Every row belongs to one group in each of 4 separate groupings. Each group adds its own fixed numbers to the row, and there is some noise. The rows also spread widely along 15 directions, which tell nothing about the answers.
Some rows, each with its group in each grouping after it:
[-0.52  0.63  1.94  0.35 -0.78 -0.69 -1.91  0.16 -1.12 -0.74  0.09  0.94
  0.71  2.22  1.42  0.59  2.94 -0.02 -1.47  1.39 -0.67 -0.62  0.98 -2.14
 -0.47 -1.03]	j_422 j_806 kugi j_531
[-1.40 -0.09 -1.98  0.16  0.05 -0.94  2.00  1.29 -1.92 -0.57 -0.74 -3.27
  1.40  2.20  0.00  1.01 -0.65 -1.93  2.46 -0.06  1.89  0.76  0.49 -0.69
  1.26  0.57]	j_941 j_589 kugi j_536
[-0.42  1.76  2.08 -0.14 -1.77  0.00 -2.22  0.69  0.14 -1.48  1.26  0.74
 -2.98  3.29  1.69 -0.19  0.17  3.18  3.41  1.92  1.35 -1.59 -0.25 -0.38
  3.41  0.98]	j_720 j_163 ronag j_431
[ 1.82  0.78 -0.10 -0.29  1.10 -1.49  0.54 -1.28  0.27 -0.37  0.40 -0.20
  0.13 -2.46  0.26 -0.74 -1.12 -0.56 -0.86 -0.22 -0.52  0.65 -1.48 -1.24
  0.64  1.04]	j_993 j_806 ronag j_536
[ 1.13 -0.71  0.73  1.35 -3.17 -1.81 -1.49 -0.36 -1.56 -0.30  0.92 -2.24
  0.29  0.77  1.38 -1.67 -0.40 -1.11 -0.69 -2.08 -0.98 -1.26 -1.43 -1.14
  0.40 -2.28]	j_941 j_589 fogu j_235
[ 3.16  0.50 -0.59 -2.13  0.95  0.75  1.24 -0.91 -2.03  2.49  1.53 -0.66
 -0.75  1.80  1.73 -0.16 -0.01  0.14  0.60 -0.47  0.51  0.16 -2.00  0.01
  0.80  1.72]	j_265 j_163 nof j_431
[ 0.97  2.62  0.81 -1.58  3.41  0.43 -1.73  1.07 -0.21 -0.34  0.15  1.28
 -1.16 -0.37 -0.77 -0.76 -1.74  3.64 -0.40  0.77 -3.00 -0.96 -0.74  0.74
  1.37  2.26]	j_265 j_589 fogu j_235
[-0.96 -1.64 -1.16  1.50 -0.89  1.88 -1.94  1.80  2.07 -0.22 -0.80  1.26
  2.10 -1.35 -2.09  0.50  0.24 -0.62  0.39 -0.42 -1.33 -2.14  1.33  0.95
 -2.54 -2.49]	j_422 j_589 nof j_531
[-0.57 -3.46 -2.98  3.21  1.08  4.44  1.66 -1.53  3.23  2.26  1.69  2.12
 -0.83 -3.42 -1.11 -0.15  1.18 -2.66 -1.89  1.41  0.23  0.29  2.54  1.50
 -5.73 -2.37]	j_757 j_589 fogu j_431
[ 3.73 -1.77 -3.57 -0.93  1.85  2.73  2.48 -1.46 -0.01  4.23  3.21  2.21
  1.63 -2.33  1.23  0.49  2.51  1.58  1.20 -3.47 -2.39 -1.93 -0.61  1.03
 -0.01 -1.39]	j_993 j_806 fogu j_235
[ 1.09 -1.16 -0.67  1.59 -2.99 -1.25 -1.32  0.75  0.51 -2.14 -1.03 -3.13
  0.82 -1.78  0.54 -1.48 -2.16 -1.91 -0.91  0.41 -2.21 -1.55 -0.57 -0.61
 -2.00 -2.12]	j_757 j_589 nof j_235
[ 0.36 -2.24 -2.77  0.63  0.22 -2.28  0.84  0.99 -2.18 -1.40  1.64 -0.71
  1.95 -0.02 -0.92  2.33  2.16 -1.17  2.36 -1.66 -1.62 -2.04 -1.67 -1.41
  2.60  1.43]	j_720 j_163 kugi j_431
[-0.03  1.69 -0.17  0.08  1.94 -0.04 -0.25 -0.49 -0.35  0.77  0.18  1.73
  2.06 -0.62  0.90 -0.85  0.24  0.25 -1.63 -0.82 -0.42  0.60 -0.13 -0.22
  0.26 -0.38]	j_265 j_589 fogu j_235
[ 0.87  3.66 -1.41 -0.44  4.18 -0.04  1.28  0.98 -2.58 -0.85  1.13  1.36
  2.51  1.98  0.86  0.30  1.65  2.66  0.13  2.21  0.52 -0.65  0.85 -1.98
  2.72  1.12]	j_265 j_163 kugi j_431
[-1.72 -1.52 -2.20  2.30  1.34 -1.03  3.14 -0.97 -0.48  1.03  1.08 -0.23
 -1.88 -0.54 -1.27  1.69  1.48 -0.23  1.38  1.22  0.58  4.33  2.55  0.39
  0.46  0.59]	j_265 j_806 ronag j_531
[-1.33 -2.40 -1.69  1.59 -1.17  0.50 -0.28  1.96  0.49 -0.24 -0.84 -0.60
  2.50  0.75 -0.46  0.34  1.31 -1.68  0.65 -1.05  1.24 -2.19  0.48 -0.41
 -0.52 -1.31]	j_757 j_163 fogu j_235
[-0.73  0.60  1.35 -0.87  1.61  2.40 -1.00 -1.73  2.08  1.98  1.34  4.41
 -2.37 -0.95  1.73  0.19  0.64  0.34 -0.50 -0.50 -0.48 -0.14 -0.35  0.89
 -0.62  0.90]	j_993 j_163 ronag j_536
[ 0.94 -0.71 -1.56  0.51  0.36 -0.03  0.04  2.16 -0.01 -2.24  1.08 -1.29
 -2.03  1.36 -1.45 -0.30 -0.55 -1.03  0.96  4.38  2.68 -2.63 -2.01 -1.41
  0.95  1.42]	j_720 j_589 ronag j_431
[ 1.28  0.59 -0.03 -0.49  1.78  0.90 -1.88 -1.03  1.11  0.79  1.96  1.84
 -0.99 -1.02 -0.34 -0.03 -0.43 -1.52 -0.16  1.11  0.70 -0.77 -1.94 -0.70
  0.10  2.36]	j_265 j_163 ronag j_536
[-1.57 -0.09  0.66 -0.04 -1.18 -1.61  0.46 -2.26  2.16  0.22 -0.78  1.03
  0.15 -1.89  1.54  1.04  0.65 -1.52  0.63  0.88  0.41  5.74  0.67  1.49
 -1.03  0.62]	j_720 j_589 fogu j_235
[ 0.35  0.06 -2.10  0.94  1.05 -2.07  0.92  0.69  0.46 -2.02 -0.87 -0.20
  3.01 -4.11 -1.68 -0.50 -1.48 -2.36 -1.19 -1.12 -0.14  1.02 -1.71  0.09
 -0.05 -0.29]	j_720 j_806 kugi j_536
[ 0.99  1.84  4.51 -1.73 -0.99 -2.18 -1.64 -2.06  1.46  0.22 -2.03  1.05
  1.69 -0.66  2.50 -0.82  1.21  0.46 -2.26  0.49  0.81  2.97 -0.39 -1.63
 -0.36  0.99]	j_422 j_806 fogu j_235
[-2.41 -0.71 -0.55  1.26 -0.46  0.61  2.50  0.63  2.32  0.32 -1.94  0.81
  1.76 -1.70  0.70  0.30  0.10  1.64  2.34 -1.34  0.76  0.95  2.13  1.36
  0.08 -1.71]	j_720 j_163 ronag j_531
[ 2.33 -0.13 -1.85  1.48 -1.47 -1.15  2.74 -1.37  2.12 -1.20  1.72 -0.82
  0.14 -5.39  1.33 -1.18 -1.30  2.62  3.66 -1.04 -1.68 -0.98 -0.46  0.09
  2.97 -1.69]	j_993 j_589 ronag j_531
[-1.64  1.82 -0.03  0.74 -0.20  1.02 -2.06  0.49 -1.22 -0.40  1.99  2.40
 -0.99  2.72  2.10 -0.34  0.20  0.78  0.89 -0.86 -0.80 -2.38  0.20 -0.02
  1.92 -1.91]	j_993 j_163 nof j_531
[-0.95 -0.32 -0.08  0.79  0.42 -1.12 -0.44 -1.77 -0.09 -0.20  0.57 -0.86
 -1.69 -0.72  0.81 -0.39 -2.15 -3.77 -0.59  0.39 -0.93  0.28 -1.15 -1.98
 -0.73  1.81]	j_720 j_163 ronag j_531
[ 0.07  0.74 -0.57  0.20  0.72  0.46 -0.65 -1.43  0.57  1.92  0.92  0.95
 -0.01 -1.22 -0.70 -0.27 -2.14  0.01  0.95 -2.14 -1.06  2.00  0.30  1.18
 -0.07  0.93]	j_941 j_806 nof j_431
[ 1.68 -0.56  0.43  0.54 -2.19  0.38 -1.51  0.13 -0.32 -1.14  0.76 -1.75
 -0.88  1.75  1.87  0.05  0.93 -1.02 -0.55  4.32 -0.34 -1.32  0.57 -1.56
 -2.49 -1.23]	j_941 j_163 nof j_431
[ 1.59  1.63  2.14 -2.46  0.92  0.09 -2.18  0.56 -0.55  0.86 -1.90 -0.11
  1.02  1.08  0.31  0.10 -0.14  2.09 -1.49  0.73 -3.15  0.89  0.64  0.01
 -2.01  1.08]	j_422 j_589 kugi j_235
[-0.33  1.56  1.92 -1.56 -0.44 -1.40 -2.05  1.11  0.89 -2.25 -0.22  1.94
  0.04  0.78  1.21  1.39  1.56  1.85  1.34  2.74 -0.55  0.99 -0.67  0.74
  1.35  1.27]	j_720 j_163 kugi j_531
[ 0.87  1.16 -0.78 -0.32  0.25  1.30  4.15  0.52  0.23  1.51  2.40  1.29
 -6.47  1.89  1.38 -3.63 -1.48  0.71  1.04  0.68  7.82  2.31 -3.04  3.38
  3.32 -0.89]	j_993 j_163 fogu j_235
[ 1.21  1.47  1.55  0.07  0.47 -0.07 -0.60  1.02 -0.61  0.01 -0.34  1.52
  3.55  0.73  0.06 -0.92  2.14  3.61 -0.41 -3.10  0.64 -1.70 -0.09 -0.57
  2.18 -0.80]	j_757 j_163 fogu j_536
[-0.71  1.47  1.10 -1.56  2.45  0.83 -0.48  0.02 -0.62  0.64  1.01  3.70
 -0.98  1.61  1.86  1.60  2.62  1.49 -0.85  1.78 -1.26  0.53 -0.05  0.69
  0.53  1.06]	j_265 j_589 nof j_531
[ 1.30 -1.10 -1.01  1.22  0.87 -0.26  0.87  0.20 -1.19  0.08  0.30 -2.86
 -1.41  0.81 -3.17  0.32 -0.17 -0.52 -0.51  1.41  1.33  0.60  0.64 -1.59
 -1.11  0.76]	j_993 j_589 nof j_536
[ 0.94  0.25 -1.94  0.57  0.53  1.26 -0.23  0.57 -0.29 -1.46  1.24 -1.99
 -3.86 -0.85 -0.13 -1.10 -3.58 -0.25  0.95  1.39 -2.52 -2.29 -0.24  0.60
 -0.69 -0.31]	j_993 j_163 nof j_536
[ 0.11 -1.40 -0.62  0.59 -0.53  0.46  4.32  0.60  2.37  1.46 -2.10 -0.69
  0.39 -2.17 -1.94 -1.26 -0.79  0.76  0.81 -1.03  4.69  4.32 -0.04  3.25
 -0.80 -1.29]	j_720 j_589 fogu j_531
[-0.51  0.05  0.31  1.96 -0.28 -0.04 -0.85  0.25  1.32 -0.01 -1.35  0.40
  1.43 -1.90 -1.93 -0.95 -1.15  0.47 -0.85 -1.58  0.28  1.22  1.05  0.46
 -1.31 -1.55]	j_720 j_806 ronag j_536

New rows, each followed by its group in each grouping:
[-0.04 -0.59 -0.83 -0.04  0.16 -1.14  1.66 -0.84  1.05 -1.39  0.95  0.20
  1.19 -3.33  2.66  1.11  0.62  1.28  3.43 -0.83 -2.50 -3.32 -1.07 -1.64
  3.78  1.54]	j_265 j_589 ronag j_431
[ 2.85  1.27 -0.43 -1.77  1.26 -0.43  1.83 -1.27 -0.98  3.25  0.26  0.29
  2.14  0.23  0.81  0.28  1.09  1.03  0.09 -1.02  1.63  4.07 -0.49  0.73
  0.29  1.06]	j_265 j_163 kugi j_235
[-0.93  1.05 -0.04 -1.99  3.42  0.01 -0.89  0.25  0.44  1.05 -0.75  4.09
  2.27 -1.10  0.38  1.84  0.82 -0.16 -2.04  0.39 -4.56  3.25  0.43  2.14
 -2.33  1.11]	j_941 j_589 ronag j_531
[ 0.03  2.78  1.98 -0.17  1.26 -1.25 -2.12 -0.38 -1.08 -1.66  0.65  0.45
 -2.73  0.96  0.77 -1.31 -1.94  0.38 -1.84  1.66 -1.24 -0.18 -1.01 -1.49
  0.92  1.25]	j_993 j_163 nof j_531
[-0.84 -0.84 -1.66 -0.31  1.36  2.33  2.37  0.67  4.11 -0.31 -0.66  2.30
 -1.40 -4.47  1.29 -0.02 -0.72 -0.17  0.36  2.65 -0.27 -0.08 -0.24  2.84
 -2.18 -0.61]	j_720 j_589 kugi j_235
[-0.51 -1.30  1.28 -0.23 -2.15 -0.73 -1.55 -0.04 -1.24 -0.26 -0.20 -0.69
  0.09  1.55  2.27  0.89  1.35 -0.95 -0.61 -1.01 -3.20 -1.40 -0.25 -0.63
 -0.81 -0.48]	j_757 j_589 nof j_531
[ 0.60  1.03  0.71 -1.18  1.56 -0.62 -0.98  0.69 -0.74  1.85  0.90  0.34
  0.81  2.83 -2.39  0.67  0.60  2.02  3.04 -1.57  3.82 -0.69 -1.57 -1.81
  4.90  4.00]	j_265 j_806 ronag j_531
[-0.15  0.61 -1.28  2.62  1.92  1.72  1.73 -1.98  0.08  1.32  0.95 -0.74
 -0.96 -1.04  0.61 -1.61 -1.57 -0.46 -1.43  0.69 -0.59 -0.58  2.68 -2.43
 -2.07 -1.40]	j_993 j_163 ronag j_531
[ 4.12  1.54 -0.95 -0.65 -0.86 -0.42 -1.13 -1.03 -0.30  0.02  2.33 -0.55
 -0.32 -3.29  1.14 -2.84 -4.01  1.84  1.31 -3.14 -4.34 -1.08 -2.64  1.91
  1.78 -0.87]	j_941 j_806 fogu j_431
[-0.29  0.32 -0.82  1.33  2.23 -1.45  2.50  0.18 -0.59 -1.61 -0.31  0.27
 -0.75 -2.20 -0.49 -1.19 -0.39 -0.29 -2.19  0.94 -1.47  1.77  0.62  0.10
 -0.62 -0.72]	j_422 j_163 fogu j_531
[ 0.87 -0.54 -0.12 -0.13  1.40  0.11  2.37  0.49 -1.54  1.47 -0.85 -1.29
 -0.28 -1.28  1.42 -2.27 -2.28  0.58 -1.47 -4.41 -1.69 -3.17 -1.93 -0.36
  0.86 -0.40]	j_265 j_163 nof j_235
[-1.71  1.77 -1.39 -0.09  0.75  2.34 -1.23  0.43  0.79  0.26 -0.79  1.64
  2.34  0.23  2.32 -0.02 -1.12 -1.56  0.02  1.02 -0.81 -0.78  1.54  0.65
 -1.75 -1.95]	j_265 j_806 nof j_531
[-0.78  0.42  1.09 -0.94  2.41  1.51  0.91  1.34  0.38  1.96 -0.26  3.25
  0.61  2.47 -1.81  0.62  2.94  1.30 -0.34 -0.03  4.86  0.60 -0.18 -0.08
  1.00  1.73]	j_422 j_589 kugi j_431
[-0.33 -0.09 -2.28 -1.43  1.46  2.25  1.75  0.59  1.32  1.98 -1.96  1.24
  1.52 -1.06  2.36  0.05 -1.22 -1.50 -0.95  0.76 -1.87  2.76  1.40  3.25
 -4.22 -1.03]	j_757 j_163 ronag j_235
[-0.21 -0.27 -1.53  1.40  1.41  0.67 -1.39 -0.50 -0.58  0.09  0.84 -0.44
  0.03 -0.94 -1.28  0.00 -1.66 -1.74 -1.04 -0.08 -3.17 -0.82  0.70 -0.81
 -2.42  0.02]	j_720 j_163 kugi j_531
[ 0.13 -1.36 -0.88 -0.99  2.83  1.14  0.02  0.68  0.35  1.43 -0.32  2.47
  0.96 -0.50 -1.72  2.02  2.36 -1.75 -2.84  2.14 -0.33  2.42 -0.15  1.52
 -3.57  1.40]	j_265 j_589 kugi j_431
[ 1.24  0.71 -0.42  0.16  0.72  0.04  1.33 -1.78  0.26  0.81  0.44  0.35
 -0.49 -1.39  1.25 -1.19 -0.98 -1.30 -2.01  1.18  0.07  2.46 -0.07 -0.20
 -1.81 -0.51]	j_993 j_589 ronag j_431
[ 0.75  1.42 -0.65 -1.15  1.45  0.11  0.95 -0.42  1.93  0.44 -0.10  1.88
  0.51 -1.12  0.86 -0.06 -0.11 -0.46  0.00  2.17  2.68  2.27 -0.63  0.44
 -0.12  0.93]	j_993 j_163 nof j_235
[-1.21 -1.16  2.32  1.87 -1.73 -0.96 -2.89  0.28 -0.60 -0.20  0.17 -0.91
 -0.48  1.35 -2.39  0.69  1.40  0.67  0.47 -2.09  0.99 -1.34  0.11 -1.68
  1.24  0.48]	j_265 j_589 kugi j_536
[ 0.71 -0.77  0.01  1.31 -1.87 -0.85 -1.36  0.51  2.18 -0.94  0.78  1.61
  1.84 -1.43 -0.34  0.62  2.43  1.95  2.58  0.16  0.17 -1.68  0.43 -1.08
  1.79 -0.86]	j_422 j_163 ronag j_235
[ 1.33 -0.73 -0.96  0.93  0.17  2.05 -0.91 -1.72  1.01  1.19  2.32  1.06
 -0.65 -0.72  0.74  1.28  1.82  0.63  1.13  1.34 -2.04 -1.12  1.89 -0.93
 -1.62 -0.65]	j_993 j_163 ronag j_536
[-0.33 -0.72 -2.26  0.20 -0.34 -1.01  5.62 -1.94  0.53 -0.23 -1.21 -2.90
  0.58 -4.10  3.68 -0.90 -2.85 -2.55  1.56 -1.78 -0.04  1.05 -0.65 -0.26
  0.49 -0.05]	j_720 j_806 kugi j_431
[ 0.86 -1.36 -0.28 -1.20  1.07 -1.19  1.60 -0.35 -1.55  0.22  1.27 -1.33
 -3.46 -0.56  1.38  0.20 -0.80 -0.02  0.89 -1.51 -2.83 -2.15 -2.82 -0.64
  1.83  2.81]	j_720 j_163 kugi j_235
[-0.24  1.03 -1.15  0.80  0.81  1.41  0.76 -1.01  0.73 -0.09  2.25  1.82
 -0.22  1.31  1.82  0.30  2.11 -0.20  1.55  3.19  3.06  0.77  1.32 -0.44
  0.71  0.40]	j_757 j_163 fogu j_431
[ 2.67  0.28  1.51  0.48 -0.51  0.21 -0.22 -0.55 -1.05  1.80  0.33  1.86
  1.89 -0.93  0.96 -2.80  0.44  0.09 -4.45 -4.35 -0.39 -0.73 -2.47  0.22
 -1.31 -3.43]	j_720 j_589 ronag j_536
[-2.13  1.65  1.61  0.83  0.61 -0.26 -0.17 -2.56  3.65 -1.20  1.43  4.26
 -0.17 -3.32  2.33  0.64  1.59  0.86  1.21  1.17  0.88  1.10  0.45 -0.61
  2.21  1.78]	j_757 j_589 kugi j_431
[ 0.75  0.63 -0.55  1.31  1.20 -0.61 -0.46 -1.52  1.42 -0.20  0.67  0.18
  0.99 -3.49 -1.84 -0.57 -1.77 -0.48 -0.02 -1.35 -0.42  0.49 -0.29 -0.76
  0.41  1.47]	j_757 j_589 nof j_536
[ 0.57 -1.08 -1.19  1.74 -0.44 -1.68  3.09 -1.25  1.17  1.47  0.39  0.36
  2.19 -3.01 -1.53 -0.50  0.49  0.02  1.22 -3.85  3.55  1.94 -1.15 -0.22
  2.26 -0.28]	j_720 j_589 nof j_235
[-0.15  0.27  1.36  0.33 -1.91 -0.61 -0.38  0.63  0.38  0.03 -0.88  1.30
  3.61  0.60  0.78  0.80  3.26  2.23  0.13 -1.20  0.77  0.72  1.16  0.01
  0.31 -2.80]	j_993 j_589 kugi j_531
[-0.59 -0.73  0.41  0.66  1.24  2.08  2.04 -1.75  3.35  1.87 -0.42  1.42
 -0.68 -4.37  1.35 -2.00 -2.25 -1.14 -0.77 -2.93  0.79 -1.24 -0.82  0.19
 -0.90  0.52]	j_757 j_163 ronag j_536
[ 0.71 -0.14  0.30 -1.65  1.57 -1.70  0.02 -0.47  1.17 -0.35 -0.65  0.43
  2.18 -1.74  0.54  2.10  1.69  1.03  0.81  1.04 -2.09 -0.39 -0.32 -2.36
  1.03  2.97]	j_993 j_589 ronag j_235
[-0.77 -1.25 -0.45  2.72  0.12 -1.17 -0.56  0.33 -1.83  0.51  0.29 -1.92
 -1.34 -0.62 -2.08 -2.15 -2.58 -2.06 -2.27 -3.99 -0.46 -1.45 -1.41 -0.96
  0.06 -0.60]	j_265 j_163 kugi j_235
[-0.45  0.99  2.29 -0.33 -2.81 -1.00 -4.82  1.75 -2.62 -1.26 -0.67 -3.75
 -0.61  5.68 -0.46  0.71 -0.89  1.70  2.55  0.57 -1.11 -2.44  0.67 -1.96
  1.78  0.95]	j_265 j_589 nof j_531
[-0.34  0.79  2.06 -0.65  3.26  0.41  0.39  1.35  0.68 -0.24 -2.08  0.94
 -0.76 -1.25 -1.50 -1.48 -1.52  2.65 -2.59 -0.58 -1.45 -0.65 -0.48  0.47
 -0.79  1.36]	j_720 j_163 fogu j_531
[-0.24  3.01 -0.48 -0.48  1.46  2.26 -2.02  1.85 -0.32  0.77 -0.16  1.36
  0.58  3.87  0.52 -2.05 -1.95 -0.42 -0.34  1.58  3.49 -1.37 -0.46 -0.44
 -0.06 -0.47]	j_720 j_163 ronag j_235
[-2.33 -0.92  2.39  2.83 -0.88 -1.62 -2.05 -2.53  0.41 -1.72 -0.25 -1.07
 -1.88 -1.67  0.68  1.10  1.06 -2.62 -2.80  2.42 -2.40  1.38  2.29 -2.78
 -3.17  0.21]	j_265 j_163 kugi j_536
[ 1.78  1.46  2.58 -1.21  0.90 -2.47  2.70 -2.05  1.27  0.02 -2.34 -2.00
  3.24 -3.83  2.69 -1.55 -0.89  2.55 -0.42 -1.89 -0.78 -0.20 -0.67 -3.05
  1.93  1.84]	j_941 j_589 fogu j_235
[ 2.70 -0.25 -2.94 -0.77  1.16 -0.30  0.00  1.15 -1.02  1.59  0.91 -0.73
  3.68  0.01 -2.95  1.39  0.44  1.96  2.98 -2.34 -0.84  0.06 -0.58  0.37
  1.54  1.27]	j_720 j_589 kugi j_235
[-0.37  2.61  1.30  1.77 -0.29 -3.43 -1.34 -0.56 -0.99 -1.82 -1.37 -1.82
  2.23  0.28 -0.46 -1.50 -1.26 -0.68 -2.01  0.40  1.57  2.22  0.81 -3.27
  0.50 -0.26]	j_993 j_163 kugi j_235
[ 1.83  1.75  2.03 -2.79 -1.61 -2.04 -2.43 -0.09  0.80 -2.78 -0.77  0.43
  0.94  0.97  2.33  1.39  1.99 -1.07 -0.34  5.74  0.63  3.65 -1.51  0.46
 -1.09  1.19]	j_720 j_589 fogu j_536
[-2.37  0.52  2.30  1.44  0.36  1.61 -1.84  1.36  0.04  1.16 -0.26  2.46
 -0.19  0.85 -0.40 -1.86 -0.34  1.69 -1.50 -4.39  0.87 -3.74 -0.60  0.02
  1.30 -1.53]	j_265 j_163 kugi j_531
[-0.70 -1.92 -1.05  1.95  1.77  0.97 -0.39  1.17 -1.22  1.45  1.82  1.34
 -0.83  0.54 -2.96 -0.88 -0.13 -0.26 -0.96 -4.13 -0.40 -4.03 -1.84 -0.93
  1.13 -0.17]	j_720 j_589 ronag j_531
[-0.80 -1.93 -0.36  0.74 -1.57  1.49  1.19 -1.18  1.78  3.87 -0.50 -0.39
  1.72 -0.64  0.15  0.49  0.56 -0.13  2.94 -4.15  3.07  0.38  0.85  0.43
  0.33 -0.22]	j_265 j_163 kugi j_235
[ 1.25  0.95 -0.53 -0.77 -0.46 -0.25 -2.16 -1.15 -0.07 -0.48  0.86 -0.72
 -0.85  0.98  0.72  1.09 -0.88 -2.02  0.67  4.07 -1.42  2.62  0.35  0.01
 -2.37  1.06]	j_720 j_163 nof j_531
[ 0.96 -0.12  1.33  0.08 -0.37 -2.81  1.24 -2.12  1.31 -0.43  1.64  1.72
  0.54 -2.69  0.31  0.90  2.17  1.18  2.15 -1.52  2.21  1.31 -2.35 -1.25
  4.19  2.90]	j_720 j_163 kugi j_431
[ 0.96 -2.13 -2.31 -0.62  0.63  2.66  1.86 -0.15  1.27  3.41  0.42  1.20
  0.33 -0.53 -1.95  0.46  0.58 -1.12  1.50 -1.10  2.11  2.50  0.19  3.05
 -1.86  0.08]	j_422 j_589 fogu j_431
[ 2.06  0.33  0.47 -1.15  0.25  0.88 -0.55  0.20  0.65  1.74  0.24  2.34
  2.31  0.95  0.29  0.05  2.03 -0.06 -1.12  0.31  2.37  0.93 -1.32  0.49
 -1.21 -0.51]	j_720 j_163 nof j_531
[ 2.35  0.23  0.71  0.97  0.32 -0.75 -1.04  1.51 -0.71 -1.55 -0.23 -1.44
  0.76 -1.43 -1.66 -1.53 -0.89  2.81 -1.32 -0.60 -1.95 -3.07 -0.89 -1.12
  0.49 -0.39]	j_265 j_163 kugi j_431
[-0.32  1.03  1.86 -0.38  0.49  1.11  1.49 -1.09  3.50 -0.23 -1.31  2.45
 -0.03 -3.59  2.81 -0.41  0.57  2.23 -0.54  1.92  0.49  0.60  0.80  0.63
 -0.60 -0.28]	j_265 j_806 nof j_431
[ 1.11 -1.53  1.02 -1.49 -1.31  1.22 -0.97  1.57  1.22  0.74  0.42  2.08
 -0.89  1.75  0.62  1.42  3.70  3.07  1.80  1.25  0.58 -0.51 -0.53  2.22
  0.12 -0.20]	j_720 j_163 fogu j_235
[ 0.52  1.06 -1.12  1.88  0.41 -0.06  0.60  2.02 -0.46 -2.43  0.15 -1.43
 -1.01 -0.07 -0.80 -4.30 -3.64 -1.82 -2.08  0.47  3.35 -2.24 -2.40 -0.35
  0.83 -1.18]	j_757 j_163 fogu j_431
[ 1.23 -1.61  0.04  0.03  1.55  3.78 -3.18  1.74 -0.10  3.79  0.45  1.32
 -0.08  2.92 -2.62 -0.57  0.64 -0.22 -2.41 -0.75  1.14 -3.81 -0.52 -0.66
 -3.01  0.05]	j_265 j_163 ronag j_235
[ 3.02 -1.27 -1.79  1.27 -0.64  1.78 -0.60 -0.75 -1.93  1.77  3.52 -0.78
 -0.22  1.92 -0.96 -0.13  1.82  0.10  0.92 -1.07  0.39 -2.19 -0.36 -0.85
 -0.24 -1.58]	j_720 j_589 fogu j_536
